The rows of a group lie close to one hidden flat surface of 6 dimensions, which may be shifted away from zero. Surfaces can cross.
Known rows, each followed by its group:
[ 11   3  21   1 -22   4   1   1   5  -1  12]
(2)
[ 21   1  36  15 -48  -9 -16 -10 -24  -1 -19]
(2)
[ -24    5   33   18 -114    7  -22    7  -31    3  -24]
(3)
[ -9  11   6  -2   3  -9 -14  -6  -3  -4  11]
(3)
[-30 -20 -23 -59  26 -25   5  24  -4 -26  22]
(1)
[ 32 -25  45  38  48  82  13   7  31  36 -20]
(4)
[ 12  40  32  14 -65 -13 -16 -36  -7  21 -23]
(0)
[-24  23  15  67 -22  57  12 -17  65  14  27]
(3)
[ -1 -24 -14   8  20   0 -67 -28 -18   1  -2]
(4)
[-41 -13 -17  23 -31  16 -49 -30  22  -8  20]
(3)
[ -2  51 -46  66 -21 -10 -67 -97  23  20   0]
(1)
[-25 -14 -20  -5 -20   0 -23 -10  21 -17  29]
(4)
[-17 -36  23   8 -18  47  -4  18  13   6 -11]
(2)
[-15   1  20  -5 -10  32 -23 -28  37  24   7]
(0)
[-23  -9 -18  -5  33  22  30  23   9   4 -18]
(0)
[-24 -13 -23 -34  17 -18 -46 -13   9 -13  39]
(4)
[-26  -4  -4  13 -46  43  52  52  34   0  43]
(2)
[-12 -11  -8  15  -5  18   7   8   6   0 -14]
(1)
[ 33 -10  57 -43  59  14  -6  -3  19  25  14]
(2)
[-36 -45  27   4 -19  89 -64 -14  57  32  30]
(4)
[ 18  -4   7  25  14  11  13 -13  20  -6   6]
(4)
[-49 -23 -48  54 -27  21 -50 -36  22 -25   4]
(3)
[ -2 -16 -10  -8 -22 -36  14  17 -37 -31 -21]
(1)
[ -5 -20 -17  17 -24 -14 -20  -4 -30 -24 -22]
(2)
[ 12 -11  34   6 -20   6 -13  -1 -14   1 -14]
(2)
[ 13 -26   6  22   1  22 -36 -31  16   0   2]
(2)
[-63   4   9 -79 -32   5  -8  27  34   5  62]
(1)
[-46   5  -7 -28 -35  13 -24  -2  31   6  36]
(1)
[-101    4  -52  -56  -39   -4  -74  -33   32    5   34]
(0)
[-18  25  -5 -32 -42 -45 -36 -29  -3  -9  34]
(1)
[  9  -5 -25  -7   7 -63   1  -3 -29 -48  10]
(0)
[ 39 -26   9   0  84  -1  44  21   8 -24  10]
(0)
[ 22  13  48 -30  20  -1 -15  24 -37  30  -7]
(4)
[-44 -55 -31 -53  33   2  -7  29  10 -32  26]
(1)
[-1 -8  2 -1 24 15 13  4 20  3  4]
(0)
[-17 -15 -77  24   1 -44  32  -4  -5 -60  -1]
(4)
[-11  45  52  -7 -46   1  55  54  -8  14   4]
(3)
[ 11  29   0 -22  81 -33  63  51 -28  -6  -4]
(3)
[  2  -1  24   2 -20  17  -3  -6  22   2  14]
(0)
[-27   7  -6 -23  18 -19  47  66 -36 -12 -12]
(3)

New rows, each followed by its group:
[ 19 -26  29   6  18  27 -35 -23  13  10  -7]
(2)
[-15  30 -29 -36 -54 -93 -55 -60   6 -43  68]
(4)
[  6  39  36 -13 -35 -31  -5   0 -19   4   9]
(3)
[ 41   4   1  45   0   9 -10 -42  35   1  31]
(2)
[-10 -11  25   6 -21  35  -8  25  -5  16  -6]
(4)
[ 12  15 -19  49  55  -9 -19 -51  28 -12  17]
(3)
[ -7  15 -12 -16  38 -38   2   5 -13 -15  14]
(3)
[ 39  20  19  24  27   6 -40 -73  33  26  11]
(1)
[ 63  23  21   3   7 -77 -20 -35 -54 -16 -23]
(2)
[ 18 -20  19  61 -24  53  -3 -28  38   8  -6]
(4)
[-14 -36 -10  -3  19  16 -14  10   3 -11   0]
(2)
[ 29 -15  51 -38 -17 -28 -27 -24  -6 -11  21]
(1)
[ 16  -8   9   4  18  -1   5 -11  13  -8   7]
(0)
[-23   3 -21 -46  70  -5  19  15  12   5   6]
(0)
[ -1  -1   1  -6   0 -11  -2  12 -15  -7   3]
(4)
[  0  -7 -21   5   2 -16  21  22 -18 -21  -1]
(2)
[-66  13 -44  -1  -8  29  -5   9  35   9  20]
(1)
[ 27 -14  12  14  43   8 -34  -4 -27  14 -23]
(4)
[ 11   7 -27  18  57  -2 -18 -44   4  13 -38]
(0)
[-27  17 -35 -20  62 -36  59  61 -27 -25   0]
(3)
[-20  34  41 -21 -53  24   3   6  32  36  30]
(1)
[-39 -15 -20 -10  20  33  -4   6  29   6   0]
(0)
[-25  -3  42 -30 -79   7  -6  30 -16   6   5]
(2)
[   9   36  -25   44  -18  -30   55   24  -71   -2 -100]
(0)
[ -2  -2  50 -23 -10  28 -15  42 -26  34  -6]
(4)
[  2   0  21   2 -22  11 -19  -6   0   9   8]
(4)
[-50   7 -32 -19   6  13 -10   3  28   7  27]
(1)
[-45  -8   5 -27 -21  11 -36   3  18   1  33]
(3)
[ -8  -8  15  -6 -23  19  16  28   9   0  14]
(2)
[ -8 -12   2 -27  22   9  11  20  15  -3  27]
(2)
[ 11  42  23  -9 -14 -18  -8 -26  -4  26 -16]
(0)
[-21  17 -23 -42  43 -58  -4  10 -25 -19  25]
(3)
[ 34 -13   9  -8  61   3 -43 -48  32   3  38]
(2)
[-48 -28 -35  -9 -12  10 -15   7  10 -17   7]
(1)
[-22 -15  10   3 -25  19 -33  -4   0   3  -4]
(3)
[ 20 -21  16  -7  36   3  27  19  -3  -9 -16]
(1)
[ -2  -3 -18  15 -23 -23 -24 -23 -13 -17 -13]
(1)
[ 26  21  70 -30   2   7  20   2  29  25  29]
(0)
[-51  -7 -23   9   1  57 -36 -34  42  33 -20]
(0)
[-52 -27 -61 -33  -2 -47   9  51 -59 -50 -16]
(2)
[ 16 -18  27  13  12  35   5   2  14  10  -2]
(2)
[ 31 -82  36  41 -47  30 -54 -47   2 -30 -27]
(1)
[-12   5  -3 -21  -7 -20 -34 -34  17  -8  25]
(0)
[-54 -23   5  -1 -77  38  -4  17  26  -8  21]
(0)
[ -4 -48  -9  26  23  37 -34 -21  13 -10 -13]
(2)
[-33 -84   0 -27  -3  39 -28   9  28 -26  18]
(1)
[ 47 -18  15  62 -10   8 -14 -49   9 -15 -17]
(0)
[-19 -17 -15  10 -20  11   1   6   3 -10 -11]
(1)
[ -6 -29  -7 -37  80  24   9  23  31  -2  37]
(2)
[-37 -16 -56 -26  26 -26 -38 -19   5 -25  26]
(1)
[ -3 -15 -23  39  28   4 -22 -23  -5 -14 -16]
(3)
[  0  22  21 -44  40 -29  26  33 -18   1  13]
(3)
[  4   2  -9  -4  -1 -35  -6 -14 -13 -25   4]
(0)
[  3 -58   5 -18  11  -2 -21  -5  -4 -31   2]
(1)
[ 16 -20  20 -26  48  -7 -39  -8 -18   7 -10]
(3)
[  9   3  -2 -21  46 -12   0  -7  13   2  14]
(1)
[ 24 -58  60 -42 -19   1 -41 -18   8 -22  22]
(1)
[-21 -26 -14  40 -59  25 -65 -56  26  -7  -1]
(1)
[ 33 -26  -9  62  30  35  23   0   5  -5 -30]
(2)
[  1 -31 -31  21  49   4 -14   9 -28 -12 -27]
(4)
[-12 -59 -10  54  26 101  22  26  53   6  -7]
(2)
[ 16 -21   4  28 -23 -10   6   0  -1 -34   6]
(0)
[ -9 -23 -33 -21  25 -35 -48 -36  -2 -27  17]
(1)
[-25 -23 -16   7  -1  26   4   2  32 -10  24]
(4)
[ -3  -4  -3   8   9  11 -31 -43  25   5   3]
(0)
[-22 -39  44 -37 -78  14 -38  -4  17 -14  31]
(1)
[-81 -22 -49   7 -52  33  -4  24  18 -14   5]
(1)
[-21   1 -52 -12   5 -20  32  32  12 -28  53]
(2)
[ -1  12 -20  49 -35   1 -10 -26  -5  -2 -28]
(1)
[ -1  -7  36 -12 -30   9  26  44 -17   3 -11]
(2)
[ -7 -18 -25  25   0  10  -2  -9  12 -18   2]
(4)
[-19  30 -62  85  34 -11  81  31  -7 -39 -24]
(3)
[-10 -11   8 -22  23  11 -10  17  -3   7  13]
(4)
[-8  3 -6  6 -4  6 10  4  3  2 -6]
(1)
[-35  -5 -25 -27 -61 -56 -12  25 -52 -37   0]
(2)
[ -5 -14   8  -7 -23 -15   3  24 -40 -12 -27]
(2)
[-20 -27 -89  25  84  -6 -20 -34  -6 -19 -46]
(0)
[ -5  53   8 -29 -28 -41  10   7 -14  11  16]
(1)
[ -8 -41  -8 -12  49  21 -47 -27  30  -5  25]
(2)
[ 21  11  50 -17  24  22  -4 -23  42  28  21]
(0)
[ 29   1  34 -27 -17 -41 -23 -20 -16 -14   7]
(1)
